All groups share one centre, and each spreads out both ways along 10 directions, with some noise.
In the rows, 128 means zero.
Known rows, each followed by its group:
[105 105 106 121  83 124 101 123  79  90 137 127 147 114 136 125 103  96
 118  83 149 131] -> gok
[120 162 131 120 125  76 149 129 126  99 112 153 118 107 124 157 124 133
 121 116 133  78] -> Toka
[ 95 176 183 120 110  96 139 155  49 105 116 146 162  94  72 110  93  74
 158  64  84 130] -> Pinas
[130 133 152 163 154 138 128 127 131 176 134  85 124 150 174 119 129 163
 117 149 136 133] -> gok
[156 111 191  92 111 154 146 100 163 133 136 142  82 105 128 112 134 124
 142 143 116 127] -> badot
[160 137 107 128 146 114 116 114 123 136 124 176 120 163 106 110 117 128
 117 156 173 140] -> badot
[142 154  97 142 156  90 117 151 152 120 108 142 107 137 106 165 116 141
 131 136  90 104] -> Toka
[137 126 108 111 124 125 110 127 154 155 124 118  91 114 124 155 107 120
 114 138 103 144] -> badot
[132 117 161 133 102 146 140 117  76 148 160 126 126 120 134  58  99 147
 120 148 163 125] -> badot
[127 106  98  93 144 128 133 132 159 151 129 175  66 146 104 157 134 152
 105 112 166 106] -> baru
[109 144 165 119 136 162 173 129  78 146 120 145 169 181  75  70 134 115
 175 125 144 169] -> baru
[125  73  90 114 101 174 104 154 140  85 169 155  59 104 193 130 136 127
 116 117 147 148] -> fak
[169  95  70 128 126 141 124 121 147 121 147 108 132 117 136 117 114 162
 128 199 131 143] -> Pinas
[131 129  90 151 136 142  96 149 133 103 131 152 138 117 145 119 167  97
  97 123 152 152] -> gok
[105 157 120 134 138 126 145 136 123 141 123 148 124 155 128 123 139 127
 127 137 149 139] -> fak
[135 117 111 138 123 151 147 109 144  97 118  94 152 148 151 129 153 135
 142 147 132 132] -> fak
[111 133 162 118 107 123 137 112 109 136 135 126 164 115 110 112 124 115
 141 118 132 125] -> baru
[103 126  97 107  78 152 107  98 139 144 136 211 125 177 111  88 147  93
  99 156 194 151] -> baru
[170 141 125 145 126 114 107 140 133  99 148 177  77 123 186 112 106 126
 131 177 135 145] -> fak
[128 130 150 101 155 161 150 154 134 156 140 157 126 136  82 116 125 120
 189 143  94 195] -> baru
[147 112 150 113 120 145 134 114 139 128 131 127  89 127 143 121 124 135
 127 132 134 123] -> badot
[113 118 138 139 101 119 127 127 124  87 141 119 165  82 159 124 152 125
 115 111 143  92] -> gok
[117 114  70  99 136 119  64 123 168 147 103 135  81 132 130 200 156  83
  46  59 170 134] -> badot
[120 103 139 113  90 145 122 112 127  93 136 155 119 129 131 111 135 119
 144 112 133 111] -> baru
[127 138 215 163 140 125 117 106 144 157 116  97 145 105 162 119 166 122
  99 104 129  87] -> gok
[123 144 137 138 131 151 164 119 122 124 132 156 113 179 147  85 148 146
 134 158 173 138] -> badot
[103 111 119 135 121 146 112 127 153 171 157 142  90 146 189 142 139 146
 107 136 171 138] -> baru
[131 129  89 129 145 152 129 132 166 125 123 132 114 164 144 144 150 125
 141 160 123 175] -> fak
[131 166 128 150 137  99 108 134 113 158 122 141 141 140 131 124 115 116
 116 151 131 145] -> Pinas
[109 187 154 141 135 144 177 127 128 138 114 106 151 153 143 107 149 110
 156 167 121 182] -> fak
[ 96 145  98 117 100 125 166 122 123 140 134  98 133 139 141 140  94 150
 156 172 108 152] -> Toka
[116 102 158 137 120 149 114  94 141 157 139  93 162 135 160 126 144 129
 130 131 142 140] -> fak
[122  88 118 131  84 113 111  86 150 119 152 124 139 134 182 150 110 157
 135 151 146  95] -> Pinas
[ 91 117 164 118  75 168 149 120 121  54 136 168 153 117 134  90 177  79
 149  97 138 126] -> gok
[112 148 125 125 115 116 118 114 103 148 117 174 122 155 103  94 144 103
  74 105 199 105] -> fak
[ 72 181 112 141 109  77 150 105 124  88  74 158 127 222 142 178 139 113
 126  78 160  79] -> Pinas
[109 139 168 133 130 130 138 125 101 120 106 151 114 180 112 112 135 123
 137  78 142  95] -> Pinas
[138 113 144 138 110 127 123 103 112 156 146 127 148 172 144 109  80 159
 168 178 127 147] -> gok
[137 112 120 130 104 119 129 126 119  95 140 101 141 101 149 141  98 141
 154 138  91 117] -> baru
[126 145 164 167 151 134 129 122 138 158 141 155 123 165 175  99 161 147
 120 157 172 121] -> fak
[108 147 167 130 113 106 159 139 103  82 127 136 109 122 171 144 109 138
 167 101 108  99] -> badot
[168  84 150 174 133  99  65 110 143  82 123 138 156 134 157 143 123 140
 144 106 104  63] -> Toka
[123 136 188 144 149 121 112 123 172 181 148 154  81 114 188 140 161 140
  98 125 159 109] -> Toka
[156 126 156 112  85 110  90  97 100 140 136 109 144  85 119 112  72  89
 131 143 101 150] -> fak
[127 135 132 101 144 131 158 136 109 154 130 148 145 142  64 115 101 133
 169 140 118 159] -> baru
[135 131  57 123 112 139 159 139 114  91 132  90 140  96 136 117 121 138
 106 167 132 144] -> Pinas
[ 90 172 105 141 115 154 127 136 148 129 128 135 159 132 153 118 174  69
 131 159 120 201] -> baru
[116 122 141 131 163 126 107 134 173 201 147 143  85 129 167 159 144 149
 108 131 151 132] -> gok
[177 145 117  95 116 123 203  88 153  72  93 137  72 170 118 127 121 156
 151 178 141 109] -> badot
[156 103 133 170  97  99  89  96 140  75 127 106 136 123 198 142 117 146
 119 132 125  65] -> baru
[ 94 187  85 136 144  92 151 166 120 112 108 159  88 178 144 172 116 128
 139 123 121 144] -> badot
[140 117  95 131 111 155 156 123 116  50 126 172 130 159 141  80 167 119
 118 145 192 133] -> Toka
[141 121 157 120 135 148 102 113 161 144 140 181 138 152 129 118 138  98
 171 158 121 187] -> Toka
[164 110  66 119  85 103 104 124 110 114 158 141 147 100 109 110  55 145
 151 207 103 149] -> Pinas
[121 105  90 159 121 158 130 148  86 218 165  15 117 107 157  89  76 197
  87 179 125 142] -> Toka
[ 92 186  95 100 124 100 176  91 167 115  95 181 144 194 133 174 159 104
 148 153 183 165] -> Toka
[119 138  89 104 106 142 101 179 131 131 166 183  36 101 172 142  87  94
 134 152 103 207] -> fak
[124 120 174 111 149 126 156 144 131 173 129  72  81 100 130 161  99 168
 137  94  79 101] -> gok
[140 136  96 129 146 111 101 150 169 138 136 119 110  87 150 170 125 125
 119 154  92 146] -> baru
[157 154 109 121 136  78 130  90 139 138 120 157 159 152 116 148 102 134
 145 180 153 152] -> Toka
[132 126 155 146 104 148 147 117  89 115 143 120 162 134 127  65 117 137
 150 155 133 132] -> gok
[106 142 158 133 109  99 148 122  96 103 128 121 111 140 178 142 105 145
 134 100 143  91] -> badot
[122 114  83 145  98 123  93 132 147  94 134 111 166 102 134 146 132 119
 130 142  83 118] -> Pinas
[119  94 142 119 106 151 132  98 136 138 145 138 115 147 156 114 134 151
 124 126 173 116] -> Pinas
[109 118 100 142 124 172 123 159 131 142 145 104 100 136 148 111 135 137
 127 145 104 159] -> badot
[164 106 193  70  96 139 157  74 143 104 125 149 125  84  88  99 143 101
 131 120 147 111] -> badot
[127 113 164 132 124 144 121 113 159 145 147 128 110 121 182 130 149 132
 120 135 148 132] -> Pinas
[130 123 121 134  89 115 131 133  71 113 144 128 153 127 111  87  67 149
 156 153 109 117] -> Toka
[ 93 155 132 122 104 140 159 121 122 169 148 154 110 154 154 102 118 142
 130 176 163 161] -> Toka
[119 100 150  92  74  94 120  87 105 142 153 142 141 120 118 145  53 151
 166 127 125 106] -> gok
[137 130 121  93 120 147 183 139 125 116 128 143 111 134  72 107 108 146
 178 161  91 138] -> gok
[141 116 106 127 119 131 116 139 118 119 144 153 115 122 129 118 110 130
 126 141 136 137] -> fak
[126 170 145 149 134 112 140 147 128 104 104 107 106 113 155 135 140 109
 116 112 101 113] -> Pinas
[164 138 148 152 150 149 129 157 133 111 149 187  79 131 164  74 149 130
 127 168 146 147] -> fak
[129 137  90 123 113 118 144 129  97 112 130 133 151 117  94 108 113 135
 113 139 150 114] -> gok
[147 111 122 150 153 132  85 130 138 143 131 130 128 135 134 122 138 131
 104 120 138 114] -> Toka
[114 158 178 146 159  84 106 113 160 139  88 164 146 195 121 185 139 115
 172  88  99 103] -> Pinas
[102 148 135 140  91  93 107  88 143 136 128 120 182 116 158 149 126 110
 121 150 130 122] -> baru

New rows. What belongs after each?
[150 148 182 156 107 138 140 106 105  78 103 113 180 125 111  65 149  98
 142 134 105 105] -> gok
[163 148 203 158 150 131 117 143 133 136 150 174 105 110 157  81 134 128
 147 165 120 134] -> fak
[173  90  94 142 145 181 103 116 147 127 143 115 135 152 149  94 149 131
 134 181 151 189] -> Toka
[ 93 130  17 147 114  79 101 118  96 106  99  91 190 155 127 175 119 129
  77  91 175 100] -> badot
[143 147 130 129 140 115 150 125 138 104 119 160 131 150 123 127 129 132
 162 153 126 137] -> badot
[ 97  92  66 107  96 156 106 159  93 122 178 179 123 109 133  99 116 112
 105 123 185 174] -> gok
[ 75 168 109 140 111 118 182 154 116  84 115 119 142 142 145 145 136 126
 165 124 105 127] -> badot
[147  99 176 130 142 127 106 119 162 138 142 126 139 114 142 147 130 135
 169 130  91 126] -> Pinas
[ 96 100 103 133  80 118 122 122  98  80 124 113 187 133 102 132 117 129
 148  92 104  82] -> Pinas
[110 152 122 128 154 122 140 138 161 128 108 158 125 158 120 155 167 122
 137 119 127 127] -> fak
[150 138 128 153 139 137 123 142 117 126 121  99 122 126 132 101 131 135
 106 140 120 115] -> Pinas
[210  88 121 155 125 101  97  76 159  66 119 102 153 125 171 142 117 156
 145 177 111  93] -> fak
[123 155 180 166 149 116 149 102 163 123 115 119 157 163 184 138 174 146
 142 144 147 104] -> fak
[ 71 123 116 122  82 104 127 112 114 109 140 125 186 108 149 158 127 113
 139 100 140 118] -> Pinas
[168  89 162 145 156 163 120 117 147 161 149  98 113 119 150  96 144 164
 117 156 136 123] -> Pinas
[133 135 129 136 166 140 131 164 138 153 140 102 114 114 146 143 126 140
 147 142  94 169] -> baru
[136 155 117 106  77 117 115 125  96 104 129 142  93 102 137 112  87  70
 115 135 122 169] -> fak
[119 127 180 145 105 135 141 114 105 128 149 101 155 114 166 100 126 141
 137 133 136 120] -> fak
[128 149 105 126 151 102 118 140 157 143 116 143 134 146 105 167 120 129
 153 146  96 140] -> fak
[119 145 114 134 125 128 111 114  92 134  89 103 111 201 122 130 109 103
 115  98 138 150] -> gok
[193  81 149 148 177 134  52 110 172 134 128 122 153 118 143 139 156 120
 124 128 124 142] -> Toka
[103 134 134 148 108 125 153 112 105 107 106 106 124 167 151 118 141 144
 102  97 166  71] -> Pinas
[125 111  87 116  85 122 137 122  57 127 153 115 158 134 105  94  55 153
 137 148 146 138] -> gok
[152 117  91 102  87  85 112 101 128 124 163 162 142 115 137 146  55 144
 165 198 130 154] -> Pinas
[122 107 132 132 109 121 102 128  96 134 143 100 132 123 162 145  89 134
 129 108 128 131] -> gok
[124 139 136 132 139 131 158 156 122  92 127 141 127 119 116 119 140 140
 155 125 106 116] -> fak
[ 74 164 166 144 124  97 153 136  88  84  79 102 177 146 107 154 149  96
 139  27 104  76] -> Pinas
[123 155 147 130 108  90 137 109 110 104 109 125 156 117 118 134 114 121
 130 112 124  90] -> fak
[150 112 122 144 129 123 123 110 126 109 121 144 122 179 137 121 121 156
 143 139 148 104] -> baru
[117 137 153  91 112 145 166  85 169  69 122 182 154 139 158 142 187  76
 165 131 179 178] -> Toka
[140 138 118 130 116 145 124 127 124 118 134 149 103 137 150  98 131 109
 117 156 149 166] -> fak
[125 168 121 170 169 114 112 123 167 157  96 136 107 197 157 144 165 129
  97 143 151 122] -> Pinas
[131 111 127 144 138 138 104 122 108 117 139 166 203 140 108  83 163 119
 126 131 180 137] -> badot
[161  95 122 117 136 149 106 126 162 109 122 126 106 114 125 140 145 115
 131 123 107 131] -> badot
[ 82 147  83  93 112 161 146 152 137 114 115 141 100 140 111 145 152  83
 126 103 122 183] -> fak
[ 92 153 155 102 118  97 133 106 129 121 111 161 152 127 111 160 142  90
 128  77 150 113] -> Toka
[129 150 108 171 140  91  98 131 103 147 111  85 200 130 111 126 110 132
 114 139 107 113] -> Pinas
[121 141 117 158 108 125 136 116 120  73 118 123 181 122 143 106 165 115
 115 137 145 110] -> gok
[121 161  90 157 145  99 125 144 126 142 124 145 133 173 143 147 106 144
 144 166 124 147] -> badot
[109 160 120 103 139 145 166 124 114 136 108 175 156 178  51  97 145 101
 155 138 144 174] -> baru
[136 119  99 143 149 124 119 162 121 154 167 141 115 128 149 130  87 177
 161 178 107 151] -> fak
[115 159 178 115 160 128 170 126 108 139 106 136 115 157 122 131 146 124
 135  92 164 135] -> Pinas
[ 95 129 153 132 144 141 115 147 149 206 143  83 102 101 148 156 130 134
 102 112 104 137] -> Toka
[109 105  94 148 153 141 100 180 131 135 166 110 118  48 185 141 172 130
  56  97 161 129] -> gok
[128 110  86 132  48 121 103 120 122  61 130 184  81 166 132 115  86 120
 139 136 103  80] -> Pinas
[146  83 121 164 113 171 114 159 103 109 158  87 110 110 157  78 106 167
 133 146  85 109] -> Toka
[165 116 109 108 127 105  95 110 126 128 125 138 154 107  84 131 101 114
 117 136 126 135] -> badot
[149 124 115 124 114 137 110 122 110 107 124 150 137 158 104 104 103 105
 159 154 107 167] -> gok
[ 86 126 124 115  90 132 134 156  85 133 163 126 114  98 147 127  90 127
 135 110 119 139] -> fak
[145 163 132 155 195 126 139 152 119 137  84 105 140 168  84 116 152 129
 128 117 109 125] -> Pinas
[127 121 161 126 114 152 110 112 135 138 126 159 116 176 136 117 122  93
 161 127 119 165] -> gok
[131 148  99 139 154 114 122 137 164 122 110 137 130 133 134 148 168 124
 100 132 146 119] -> gok
[132 147 101 171 142 119 101 123 143 146 122 113 130 151 187 134 145 137
  89 161 162 130] -> baru
[117 160 138 142 134 115 157 130 127 121 121 158 107 173 159 129 125 145
 150 147 142 130] -> badot
[139 110 176 126 118 128 113 111 119 145 140 105 168  94 106 118 105 125
 152 123  96 121] -> fak
[ 97 141 105 129 121 151 132 138 147 163 133 133 117 169 133 136 121 129
 157 158 102 172] -> Toka
[136 153 139 130 158  84  98 117 148 138 117 170  91 161 164 176 121 121
 120 111 155 117] -> badot
[111 124 153 130 131 159 123 146 149 135 148 144 123 111 140 122 153 109
 148 126 103 156] -> badot
[138  99 125 104 114 191 133 114 158 151 138 125 100 120 110  89 162 114
 102 147 148 157] -> badot
[105 109  92 136 114 139 137 152  98 112 155 102 137  97 161 123 128 148
 106 122 151 124] -> gok
[ 95  85  89  91  39 138 120 115 124  84 183 151 152  62 151 131  98 115
 145 143 129 144] -> Pinas
[134  94 124 115  99 162 122 100 135 144 137  97 121 122 135 106 135 133
  96 131 156 117] -> badot
[141 109 114 119 124  90  99 113 133 124 121 145 147 125  86 157 108 133
 129 102 116  76] -> fak
[101 130 112 144 129 180 164 175 123  94 158 163  72 142 192  93 172 141
 124 137 173 154] -> fak
[124 120 127 117 127 142 154 136 137 122 139 135 121 121 130 129 119 148
 160 150 111 140] -> gok
[130 143 134 120  81 121 144  81 120  85 105  59 171 119 161 137 115  96
 142 143 109 144] -> fak
[122 150  79 131 167 150 107 145 197 121 104 190  91 193 139 162 190  89
 129 145 134 186] -> gok
[133 128 155 119 110 118 103 160  98 139 169 187  84  87 132  99  87 112
 121 125 127 132] -> fak
[152 141 123 160 158 105 103 123 135 158 127 116 144 121 140 122 133 141
  90 154 145 116] -> gok
[119  76 119 123 113 200 111 133 140 122 162 130 100 126 165  99 164 119
 116 122 158 162] -> fak
[150 112  48 109 132  83  96 131 123 152 150 162 130 120 108 157  70 158
 120 171 147 142] -> gok
[171 120 109 121 154 133 117 115 141 133 128 140 140 127 123 116 142 119
 119 163 159 168] -> Toka
[107 140 168 145 144 151 138 144  68 153 116 120 155 156  89  76 148 119
 107  77 159 118] -> Pinas
[121 162 163 130 151 101 132 126 119 148 113 103 172  99 109 139 135 108
 123 112 117 127] -> baru
[135 111 140 157 147 132 104 140 137 115 110  95 172 129 103 133 143 126
 146 103  76 100] -> Pinas
[157 119 123 139 141 108 108 120 154 104 121 119 137 120 141 158 127 136
 144 138  99 108] -> Toka
[154 130 113 123 104  87 118 107  88  96 110 140 158 123  82 108  93 125
 106 120 147  77] -> fak
[121  96 108  99 112 140 127 154 107 108 144 137 129  93  86 125 107 125
 140  99 100 122] -> fak
[158 141 189 103 175  92 103 123 189  64  94 232 120  93 110 172 210  55
 116  51 161 101] -> Toka
[115  97 153  90  88 198 189 101 144  85 127 116 108 115 124  82 183 115
 116 110 161 116] -> badot
[161 103  95 139 118  97 108 109 129 107 133 115 145 131 143 147  95 159
 136 158 125 109] -> fak
[129  84 136 141 107 186 107 163 114  96 148 144 111 131 118  81 123 116
 171 121  66 144] -> Toka
[152 143 163 144 178  83  92 104 197 168 119 143 113 120 175 186 162 134
  93 126 152 103] -> Toka
[118 149 144 149 148  83 125  95 181 137  99 123 157 166 156 186 148 140
 144 135 124  93] -> fak
[113 143 109 130 133 120 114 103 131 169 114 137 147 174 111 126 135 119
  99 141 169 142] -> fak
